The groups are shells around one centre, one inside the other: the same stretched ball of 5 dimensions in 10 sizes.
Some rows, each with its group after it:
[ 76.7  11.5  16.4  23.2 -37.3  12.9  39.5 -10.1  14.5  27.4   9.1  -1.6
 -20.2 -20.5  12.9   7.9 -17.5  -5.5  21.1  32.8  10.6 -30.1   1.2]
ralal
[ 81.7  14.0  41.3  -4.7 -29.1  14.4  -0.5 -21.8  10.8  -9.9  14.1 -34.1
 -47.2 -42.2   2.7  25.2 -11.7 -24.5  19.8   9.9  -7.2 -21.5  -4.7]
Rog
[ 79.5  18.2  23.3  13.7 -41.0  30.8  26.4  -9.6   8.5  16.4  13.6  -3.9
 -22.4 -27.0   9.6  14.6 -16.8 -12.7  20.7  35.4   5.8 -32.8  -1.8]
zug
[ 68.0  13.9  23.5 -12.3 -24.1 -31.6  11.3 -17.4  13.0 -10.1  13.3 -16.1
 -31.2 -27.2   1.3  10.8 -15.1 -23.0  24.5 -13.9  30.6 -33.3  14.9]
zan
[ 78.3  11.2  27.5 -16.6 -31.2  18.0   5.8  -5.5   4.2  -7.1   8.9 -26.1
 -46.9 -41.2 -15.9  33.1   9.5 -44.2  14.9   5.8  15.4 -37.3  21.6]
fova
[ 81.8  10.3  40.5  -1.3 -27.1  10.1   3.0 -22.5  13.3  -6.2  11.7 -36.5
 -49.7 -41.8   2.8  25.0  -9.9 -23.2  19.2   9.3  -8.7 -19.0  -4.1]
Rog
[ 62.7  24.5  27.7 -14.5 -42.2  -8.3  11.8  -7.0 -11.5 -27.0  14.2 -17.8
 -22.9 -28.7  -9.5  27.5 -10.8 -30.8  19.5 -12.7  23.8 -41.7  26.5]
Zus
[ 76.2   2.2  39.3  38.7 -32.7  -5.9  36.0 -28.1  14.4  13.6   3.1 -40.4
 -40.0 -28.8  19.2  17.7 -23.6   7.3  18.0  17.8 -30.5  -2.8 -12.8]
Zus
[ 81.3   5.4  28.6  10.1 -32.5  21.0  22.7 -11.2  10.9  12.2   5.1 -27.4
 -44.4 -36.0  -2.0  26.8   0.3 -24.2  14.9  22.3  -3.9 -24.8   6.8]
fova
[ 80.7  21.0  39.8  10.6 -41.8  33.7  11.5 -18.3   2.9  -2.7  15.9 -23.1
 -32.0 -36.0  10.3  23.4 -21.2 -12.7  20.0  27.5 -15.0 -23.1 -10.8]
fova
[ 80.5  13.9  25.6  22.0 -39.8  28.6  30.7 -12.7  11.0  20.5  10.9 -10.2
 -26.3 -27.4  12.4  14.9 -17.3  -7.7  19.7  37.1  -3.5 -26.1  -5.5]
zep
[ 80.2  -1.2  27.9 -15.9 -11.5 -19.6   3.3 -18.9  25.8   0.1   6.3 -34.8
 -59.2 -40.8  -7.3  20.1   5.3 -36.7  19.2  -8.4  18.4 -24.9  13.3]
ralal
[ 70.6  18.2  24.7 -14.6 -40.4  14.1  12.7  -0.8  -7.5 -14.3  10.2 -19.0
 -33.2 -34.5 -16.6  33.6   4.3 -40.9  15.3   1.3  21.1 -43.3  28.9]
zep
[ 84.8   1.7  25.8  32.3 -30.0  18.4  36.8 -18.5  24.2  34.8   4.9 -19.3
 -37.7 -28.3  16.5  11.4 -14.1  -2.2  18.8  39.2 -12.0 -15.2 -11.4]
Zugak
[ 70.9  27.4   9.2 -45.0 -33.0   8.7  -2.2   5.7   0.9 -15.0  20.3  11.3
 -22.1 -31.0 -19.8  18.8   4.3 -55.4  22.8  -3.2  66.1 -65.3  36.8]
Zugak
[ 76.9   9.5  38.4  43.4 -44.5  20.0  40.0 -21.3   4.8  15.8   5.4 -31.8
 -30.6 -27.4  18.9  21.6 -24.9   7.9  16.7  33.0 -34.4  -8.6 -13.5]
ralal
[ 70.2  27.8  42.6  -3.5 -44.8  12.0   4.0 -17.7  -9.7 -28.0  18.1 -27.7
 -27.4 -34.9   2.8  28.3 -23.0 -18.9  20.7   1.9  -4.9 -28.5   2.5]
ralal
[ 84.0  11.3  40.6  10.8 -33.2  26.2  10.8 -21.0  11.2   2.5  11.2 -33.5
 -45.3 -40.2   7.3  25.3 -12.8 -16.4  17.9  24.0 -18.5 -17.1 -10.0]
ran
[ 74.9  18.5  31.4 -35.5 -22.1  -9.3 -13.8 -15.6  10.1 -25.4  18.2 -22.8
 -44.0 -41.0  -9.7  21.9  -4.6 -43.3  23.0 -15.0  30.5 -38.7  15.6]
zan
[ 81.8  11.7  24.2 -26.3 -15.9  -4.3  -5.9 -16.4  24.8  -2.1  16.4 -14.3
 -45.4 -38.6  -2.7  12.1  -3.9 -37.5  24.2   1.0  32.6 -36.3   7.5]
vulo
[ 73.3  11.8  45.2   5.9 -29.3 -13.8   7.8 -28.7   7.8 -17.0  11.3 -43.4
 -43.8 -36.6   8.3  23.0 -21.4 -11.6  20.8  -5.4 -14.5 -12.5  -4.7]
Zugak
[ 70.6  20.8  38.9   9.8 -48.9  21.3  19.4 -11.6 -12.5 -15.6  10.6 -30.8
 -29.8 -33.6  -1.3  34.6 -13.5 -18.6  15.5  11.2 -13.0 -26.7   8.6]
zug
[ 68.4  23.3  33.5 -28.6 -34.4  -4.6  -5.6 -10.8  -5.8 -34.0  16.4 -25.5
 -35.9 -38.1 -13.3  30.5  -5.6 -41.1  19.9 -16.9  23.2 -40.3  23.0]
zep
[ 79.6  10.7  26.4   9.3 -23.5  -7.5  18.0 -24.3  26.3  14.5  14.2 -12.2
 -31.9 -27.4  18.4   1.9 -25.0  -5.9  26.2  16.9  10.0 -22.0 -10.7]
Zus
[ 69.0   7.1  13.1  -2.4 -21.6 -34.8  26.1 -13.7  20.7   9.5   8.7  -7.6
 -28.6 -21.4   3.4   4.2 -11.5 -18.7  24.0  -5.3  37.5 -34.2  17.6]
fova
[ 69.2  25.2  31.1  -4.5 -44.2  11.1  12.8  -9.9  -7.5 -17.0  15.7 -16.0
 -23.0 -30.2  -1.4  25.2 -16.1 -23.3  20.1   5.3  10.7 -36.7  12.4]
Rog
[ 69.2  15.9  18.6 -11.0 -39.5   8.6  20.4   1.3  -4.9  -6.5   8.3 -13.2
 -29.7 -30.2 -15.8  29.6   5.0 -38.8  15.5   2.8  27.6 -45.2  32.1]
ralal
[ 75.3  20.4  32.0 -29.0 -37.7  25.7  -5.1  -2.4  -8.3 -25.6  13.3 -26.8
 -43.6 -44.3 -22.5  40.8   9.9 -52.7  14.5  -1.1  17.9 -44.1  27.1]
zug
[ 69.0  20.2  13.1 -21.1 -28.4 -15.7  11.6  -7.2  10.9  -4.5  17.0   3.7
 -21.0 -24.4  -2.7   7.9 -11.4 -30.9  25.5  -3.9  49.7 -48.0  21.5]
fova
[ 85.9  17.6  29.6 -35.1 -30.8  44.9 -13.1  -1.7   4.0 -12.8  15.3 -21.0
 -51.7 -50.0 -22.0  37.4  16.1 -59.5  15.2  14.1  20.8 -45.8  19.4]
Zugak
[ 82.6   8.4  28.3 -24.3 -18.2   3.6  -5.2 -14.2  19.6  -4.8  12.3 -25.4
 -53.3 -43.2  -9.3  22.5   4.7 -42.8  19.8   0.9  22.2 -33.5  11.9]
ran
[ 77.0   8.7  31.5 -27.7 -13.7 -23.2  -8.9 -21.3  20.8 -16.0  13.6 -30.5
 -52.3 -40.9  -5.8  17.9  -3.6 -37.7  22.9 -16.9  25.1 -29.5  11.3]
zep
[ 80.0  11.9  19.9 -51.2 -15.1  -0.2 -16.7  -4.6  16.1 -15.7  14.8 -16.4
 -53.4 -45.4 -24.8  25.7  17.8 -64.6  19.7 -12.5  50.8 -50.3  31.1]
Zus
[ 65.7  22.0  19.0 -21.4 -35.9  -9.2  10.9  -3.9  -2.7 -17.1  14.7  -7.6
 -23.6 -27.9 -11.0  21.2  -5.6 -36.4  21.0  -9.6  39.7 -47.8  29.6]
zan
[ 80.9  10.3  32.9  -6.6 -21.0  -3.2   2.8 -23.1  21.6  -0.8  14.0 -25.1
 -44.8 -37.3   6.3  14.1 -13.3 -22.0  23.1   6.1   8.3 -23.4  -3.5]
ran
[ 78.0  23.9  42.2  -5.1 -41.0  28.5   0.1 -16.4  -2.9 -18.6  17.5 -27.8
 -35.8 -40.2   1.1  29.9 -15.6 -24.6  19.3  13.5  -7.7 -28.2  -1.6]
ran
[ 71.7   0.6  22.0  28.6 -25.2 -29.8  41.5 -22.6  23.2  22.6   3.6 -20.6
 -31.0 -19.6  17.2   4.1 -21.5   3.2  22.2   9.1   4.0 -15.1  -0.2]
zug
[ 73.8  15.8  42.3   2.4 -38.8  11.1   9.6 -17.4  -3.6 -17.9  10.5 -39.0
 -41.3 -38.7  -1.9  33.4 -10.7 -22.5  16.4   3.4 -12.9 -22.1   5.4]
vulo
[ 71.7  11.8  25.7 -22.3 -24.4 -15.4   3.5 -11.7   8.7 -14.8  11.1 -24.0
 -42.3 -35.8 -11.3  23.2   0.3 -39.0  19.8 -13.3  28.5 -36.8  23.0]
Rog
[ 74.9  11.5  34.1  -9.4 -22.5 -17.3   3.2 -23.1  15.4 -11.2  13.2 -29.2
 -43.0 -35.7   3.2  16.6 -14.2 -22.7  22.9  -7.1  10.8 -24.1   3.4]
ran
[ 87.0  16.5  39.0  -5.6 -35.1  45.1  -0.6 -13.6   6.8  -3.6  14.4 -28.1
 -47.0 -45.6  -2.4  31.3  -3.5 -32.2  16.8  26.8  -8.9 -27.9  -3.2]
vulo
[ 73.0  12.6  28.3 -29.9 -25.9  -5.5  -2.9  -8.3   3.6 -21.4  10.9 -28.8
 -47.8 -41.1 -19.2  31.5   8.4 -49.0  17.1 -14.7  27.3 -39.6  28.2]
zep
[ 74.3   3.3  25.2   2.6 -20.5 -24.1  19.9 -19.8  21.0   6.3   6.8 -25.3
 -41.9 -29.9   4.0  12.7  -9.5 -18.2  21.2  -2.0  14.4 -23.0   8.4]
Rog
[ 72.5   7.5  18.8 -21.2 -13.3 -37.7   6.2 -17.6  25.1  -2.7  12.2 -14.5
 -40.1 -30.1  -1.6   6.6  -7.2 -30.7  25.2 -15.7  41.9 -34.8  16.8]
vulo
[ 79.7  28.3  45.4  -3.5 -48.7  49.8  -0.8 -12.7 -10.8 -21.1  18.5 -28.2
 -34.3 -42.9  -1.3  36.9 -13.8 -27.2  17.0  22.8 -16.0 -30.1  -2.4]
zug
[ 74.1   5.8   4.8 -21.6 -17.1 -20.5  17.3  -3.8  23.7  13.0   9.0   0.4
 -35.3 -26.8 -10.2   8.3   6.3 -39.9  22.1  -2.3  56.7 -47.2  29.7]
Zus
[ 76.7  11.5  25.6  24.0 -41.3  21.4  35.4 -10.9   6.1  17.3   7.2 -16.1
 -27.6 -26.7   7.9  19.7 -13.1  -9.3  17.3  30.1  -5.1 -25.3   2.0]
zan
[ 77.9  12.7  41.0   3.0 -36.7  19.0   9.6 -16.2   0.4 -11.1   9.2 -39.0
 -45.6 -40.9  -3.1  33.9  -5.9 -25.2  15.3   9.9 -14.0 -21.8   4.3]
zan
[ 81.5   2.9  12.6 -20.5  -9.8 -17.1   7.5 -13.4  34.6  15.7  11.2  -7.0
 -44.9 -32.5  -2.3   4.7   1.4 -35.6  24.2   2.8  44.7 -37.6  13.5]
Zugak
[ 84.9   8.5  28.7  16.0 -32.3  27.3  22.7 -15.5  17.4  20.3   9.3 -19.1
 -39.0 -33.7   9.0  17.7 -10.4 -14.4  18.7  33.9  -6.2 -22.6  -6.7]
vulo

New rows. What belongs after each?
[ 76.3   6.3  33.4  -5.4 -26.8  -2.0   9.7 -15.4   9.0  -7.3   6.7 -36.8
 -50.0 -39.3  -7.3  29.1   0.8 -31.4  16.3  -1.5   3.3 -24.8  13.2]
fova
[ 69.0   7.3  13.0  -5.1 -19.6 -38.5  23.8 -14.9  22.4   8.6   9.6  -6.9
 -29.0 -21.4   4.0   2.4 -12.4 -19.2  25.0  -7.6  40.4 -34.5  17.2]
vulo
[ 75.4  24.1  32.4  -1.7 -34.3   4.6   7.0 -21.1  10.2  -6.6  20.7 -10.4
 -23.7 -29.4  14.1   9.6 -29.4 -11.4  26.4  12.3  10.0 -29.5  -7.6]
Zugak
[ 84.7   2.5  31.4  18.6 -24.6   9.5  22.2 -22.6  24.9  20.8   7.3 -27.2
 -45.4 -34.1  12.8  14.0 -12.8  -9.6  19.7  25.9  -9.9 -14.6 -10.8]
vulo
[ 81.0   9.2  25.6  19.3 -33.1  16.8  28.5 -15.5  16.8  21.0   9.1 -14.8
 -32.5 -28.5  11.7  13.4 -14.9  -9.2  20.1  30.4  -1.3 -23.2  -4.9]
zan
[ 79.5  30.9  36.9 -42.1 -39.5  43.1 -22.4  -4.0  -9.4 -35.1  22.5 -19.8
 -40.5 -49.0 -19.9  39.2   3.4 -56.9  18.1   4.4  20.1 -49.3  18.0]
ralal
[ 76.3  -0.8  17.8 -18.2  -7.9 -37.2   8.8 -17.7  31.3   6.1   7.5 -20.8
 -49.9 -32.9  -4.2   8.8   1.4 -33.5  22.9 -13.1  38.1 -30.8  17.4]
ralal
[ 76.2  14.9  39.5  30.4 -46.5  25.3  30.3 -18.1  -1.2   4.3   8.6 -30.6
 -30.2 -30.6  12.3  26.2 -21.4  -2.0  16.5  27.9 -27.8 -15.4  -7.8]
vulo
[ 83.3   2.8  36.2  18.9 -29.1  14.9  21.5 -20.7  16.5  13.0   5.2 -36.4
 -48.9 -37.3   7.0  23.6  -8.0 -13.7  16.5  22.7 -18.5 -13.3  -6.2]
fova
[ 71.4  22.6  34.8   7.6 -44.9  14.8  18.0 -14.0  -5.0 -10.6  14.2 -20.7
 -24.5 -30.0   5.0  24.3 -20.5 -14.4  19.6  12.6  -3.0 -28.7   3.6]
Rog
[ 76.8  10.3  15.6 -38.7 -16.2 -11.0  -4.0  -5.9  18.6  -6.7  13.0 -10.9
 -45.5 -37.6 -17.5  18.3  10.4 -52.8  21.2 -10.3  51.5 -47.7  29.0]
vulo
[ 74.5  30.6  37.9 -12.6 -46.9  34.0  -0.5  -9.6 -11.0 -24.3  20.0 -18.6
 -27.4 -38.0  -4.0  31.6 -14.0 -30.7  19.3  12.4   3.6 -38.3   7.0]
fova
[ 77.7  16.1  34.3 -34.9 -24.3   3.9 -14.5 -12.9   6.6 -25.7  15.5 -30.2
 -50.9 -45.9 -15.5  30.7   4.0 -49.2  19.1 -10.8  21.9 -37.4  18.0]
zan
[ 83.6   1.9  36.1  14.5 -26.1  11.0  18.2 -21.4  18.8  11.6   5.5 -37.1
 -51.4 -38.5   5.8  23.1  -6.6 -16.3  17.0  19.3 -15.1 -13.7  -5.1]
fova
[ 72.1  10.7   6.4  -4.4 -30.8  -2.6  30.3  -0.3  12.7  16.9   8.2   3.1
 -24.3 -22.3  -5.7  11.8   0.2 -29.6  20.1  11.8  42.4 -45.9  26.2]
ralal
[ 82.6  20.5  43.5 -26.9 -25.0  14.0 -20.3 -22.5  10.8 -25.0  20.7 -31.5
 -49.6 -47.7  -2.0  25.5 -10.9 -36.5  22.7   0.1   5.5 -28.9  -2.9]
Zus
[ 74.2  19.1  31.3  -1.3 -48.0  36.4  17.0  -1.6 -12.4 -10.3   9.3 -24.4
 -33.8 -37.0 -13.0  39.5   2.2 -34.7  12.6  16.6   0.0 -37.2  20.0]
Zus
[ 75.6  31.9  35.4  -0.5 -50.9  41.2   8.7  -9.9  -9.6 -13.5  20.6 -10.7
 -19.4 -33.1   4.2  26.0 -21.4 -20.0  20.7  25.0  -0.5 -36.8  -0.4]
ralal
[ 77.9  -3.8  28.7  23.8 -17.8 -26.7  30.6 -28.1  30.2  21.0   3.4 -31.6
 -44.9 -27.7  16.5   7.0 -17.4  -1.2  21.6   8.6  -4.5  -8.8  -6.7]
ralal
[ 78.6  15.2  29.1 -35.4 -24.9   9.6 -10.9  -8.0   7.1 -19.4  14.3 -24.6
 -49.7 -44.9 -18.4  30.6   8.8 -52.8  18.1  -6.0  27.9 -42.0  22.4]
ran
[ 70.4  20.1  27.5   9.5 -48.2  21.3  27.2  -5.4  -8.6  -3.5  10.1 -16.5
 -22.9 -28.0  -2.2  28.3 -10.4 -20.0  16.3  17.0   2.9 -34.6  14.5]
fova
[ 73.5  19.3  14.3 -33.6 -22.3 -11.3  -0.7  -7.8  15.6  -7.3  18.6   1.7
 -29.6 -30.6  -7.2   9.4  -5.2 -40.9  25.6  -5.7  54.2 -50.2  21.6]
vulo
[ 71.4  21.4  28.0 -38.5 -26.0 -10.2 -11.4 -11.1   4.2 -29.0  18.4 -18.5
 -38.6 -38.6 -13.5  23.5  -3.1 -46.1  22.5 -18.2  37.5 -44.3  23.1]
zan
[ 79.2  16.8  32.6  -0.3 -29.5   6.7   7.9 -21.1  15.1  -0.4  16.5 -17.6
 -33.9 -33.3  10.7  12.8 -20.8 -15.6  23.9  14.1   5.7 -25.9  -6.6]
zan
[ 70.1  35.2  22.9 -20.9 -47.9  27.1   5.0  -1.0 -10.6 -18.8  22.6   4.0
 -12.9 -29.4  -6.0  22.3 -14.1 -34.2  22.4  11.3  32.4 -53.3  18.1]
Zus
[ 83.5  11.7  37.3   9.5 -39.3  40.6  15.0 -11.7   2.9   3.1   8.4 -32.5
 -45.0 -41.2  -2.0  34.0  -2.0 -25.3  13.8  28.3 -17.0 -23.4   0.7]
vulo
[ 62.6  25.0  14.2  -6.0 -45.6  -1.8  27.2   0.3  -8.3  -7.6  13.6   2.4
  -9.9 -19.7  -5.5  18.3 -12.0 -25.5  20.7   2.1  36.8 -49.4  28.9]
Zus
[ 67.4   9.0  10.6   7.6 -24.1 -38.1  34.5 -15.6  22.1  16.4  10.1   0.3
 -19.0 -14.9  12.2  -3.5 -21.5  -7.1  26.6   0.4  37.2 -32.7  11.7]
Zus
[ 78.7  21.5  35.6 -36.0 -21.1  -2.3 -20.5 -20.2  13.6 -25.7  22.1 -21.8
 -44.2 -43.2  -3.9  18.8 -11.0 -39.7  25.3  -9.3  25.6 -36.2   4.8]
Zus
[ 73.8   7.4  33.2 -13.9 -20.5 -21.8   2.9 -20.2  13.9 -13.9   9.5 -35.5
 -49.4 -38.1  -4.8  22.4  -4.5 -30.9  20.1 -14.2  13.4 -25.1  12.8]
vulo
[ 72.5  28.0  29.4 -35.5 -36.8  15.5  -9.9  -5.2  -5.9 -30.0  20.2 -14.0
 -32.4 -39.2 -15.3  29.8  -2.6 -47.6  20.4  -5.2  31.1 -48.9  22.8]
ran
[ 75.2   7.4  30.5 -11.5 -22.9 -12.5   6.5 -16.6  12.9  -8.7   8.9 -31.5
 -47.7 -37.5  -6.1  23.2  -1.9 -31.9  19.0  -7.2  13.9 -27.6  13.9]
Rog
[ 67.1   9.7  21.1 -26.2 -14.3 -50.3   3.3 -18.6  19.1 -15.1  12.6 -19.1
 -38.7 -29.6  -4.7   9.5  -8.6 -32.1  25.3 -29.3  44.2 -35.3  22.3]
Zugak
[ 68.9  15.6  30.5   0.1 -29.4 -23.2  14.6 -21.7  10.0  -9.7  13.7 -21.2
 -29.3 -27.3   8.4  12.1 -23.0 -12.5  24.2  -6.1  13.1 -25.7   4.5]
fova
[ 79.9  13.6  40.0  13.8 -39.8  27.9  16.6 -16.9   2.4  -1.2   9.7 -33.6
 -40.3 -37.8   4.2  29.8 -11.8 -16.4  16.1  22.5 -19.9 -19.5  -3.6]
Rog
[ 85.6   0.9  19.1  -0.9 -21.5  16.1  18.6  -9.3  24.6  23.2   5.7 -17.4
 -48.6 -36.3  -3.9  18.4   7.2 -32.2  17.2  23.2  15.9 -30.9   9.5]
Zugak
[ 82.0   9.9  42.1 -28.8 -21.2   8.1 -16.4 -17.8   9.8 -24.3  12.0 -45.0
 -63.3 -52.0 -15.2  36.3   7.4 -48.3  16.6  -8.6   4.4 -27.3  11.6]
Zugak
[ 68.3  16.2  14.1 -23.5 -22.7 -29.2   9.4 -10.6  14.9  -6.6  15.4  -2.4
 -26.5 -25.3  -3.5   7.1 -10.0 -31.7  25.8 -12.8  50.7 -44.7  22.9]
fova
[ 78.5  10.2  22.8  -1.2 -23.2  -5.5  15.0 -17.6  22.4  10.4  12.8 -12.0
 -35.1 -29.6   7.7   7.9 -13.7 -18.6  23.8  11.5  19.8 -29.2   1.6]
Rog
[ 80.2   3.0  29.4  12.5 -18.5 -16.2  19.4 -27.1  29.5  15.5   9.3 -24.3
 -42.2 -30.3  16.1   5.6 -19.6  -6.6  23.9  11.2   2.2 -15.0  -9.5]
zep
[ 66.1  20.2  27.5  18.3 -49.3   7.7  34.5  -9.0  -8.8  -2.9   9.7 -15.6
 -16.6 -22.4   4.6  23.1 -19.4  -9.2  18.1  13.2   0.7 -30.5  11.7]
zug
[ 77.3  27.3  42.6 -14.1 -44.3  37.0  -5.3 -11.6  -9.5 -26.4  18.4 -27.9
 -36.3 -43.2  -6.4  36.3  -9.7 -34.1  17.6  11.4  -4.1 -34.1   5.3]
fova
[ 83.1   5.6  30.4  -8.2 -22.0   8.6   5.6 -15.9  18.8   3.2   9.2 -28.9
 -52.1 -41.0  -4.0  23.0   1.5 -32.8  18.1   9.8   7.8 -26.6   6.2]
Rog
[ 76.4   8.8  34.1 -12.3 -27.5   1.4   4.4 -13.9   6.6 -12.8   8.2 -36.4
 -50.5 -41.2 -10.6  31.3   2.8 -36.6  16.2  -3.7   6.5 -28.1  15.7]
fova
[ 79.3  12.5  34.4  26.6 -35.2  10.7  26.6 -24.2  15.3  13.9  11.8 -20.9
 -29.7 -27.8  21.0  11.0 -28.3   2.8  22.3  27.8 -14.9 -14.8 -16.3]
zep
[ 66.7  23.2  14.3 -11.8 -39.6  -1.0  20.3  -2.0  -1.0  -5.2  15.0   2.9
 -15.3 -22.7  -5.0  15.5 -10.4 -28.8  22.2   3.3  40.1 -48.9  25.1]
fova
[ 80.8  21.1  28.3   1.2 -43.3  43.2  14.6  -6.3   0.9   3.5  14.7 -10.9
 -29.3 -34.7  -0.4  25.6  -8.1 -26.2  18.0  31.5   3.9 -36.5   4.1]
fova
[ 69.4  25.2  13.8 -15.1 -39.1   6.8  16.2  -1.6   1.0  -3.6  17.2   6.9
 -15.1 -24.0  -4.2  14.1 -10.6 -30.6  22.9   8.2  42.0 -51.1  22.0]
vulo
[ 66.3  26.7  34.4  -4.8 -47.7   9.5  12.4  -9.5 -14.3 -25.0  15.1 -21.5
 -22.8 -30.9  -4.3  30.4 -15.6 -24.4  18.6  -0.5   6.6 -36.1  15.9]
zug
[ 63.0   9.8  20.6  23.1 -35.3 -32.7  42.8 -16.7   7.7   7.9   6.0 -15.2
 -18.6 -15.4  12.1   8.4 -24.1   0.6  22.0  -0.3  12.2 -24.0  11.2]
Zugak
[ 77.1  23.7  17.2 -31.4 -38.1  34.5   1.5   5.5  -2.1  -8.8  16.4  -1.1
 -30.8 -37.1 -19.8  29.2   9.3 -53.2  17.7  13.0  40.1 -56.8  29.1]
ralal
[ 77.1  22.2  13.1 -25.2 -35.4  26.6   7.6   3.0   4.7   0.5  16.7   5.5
 -26.3 -32.2 -12.8  20.3   3.3 -45.1  20.2  16.1  43.8 -55.1  24.5]
ralal
[ 69.6   9.8  14.1 -31.6 -20.4 -25.0   6.4  -4.7  11.8  -9.7   9.9 -13.2
 -39.7 -32.2 -18.0  19.3   8.5 -47.6  20.2 -18.7  51.2 -46.8  36.1]
zug
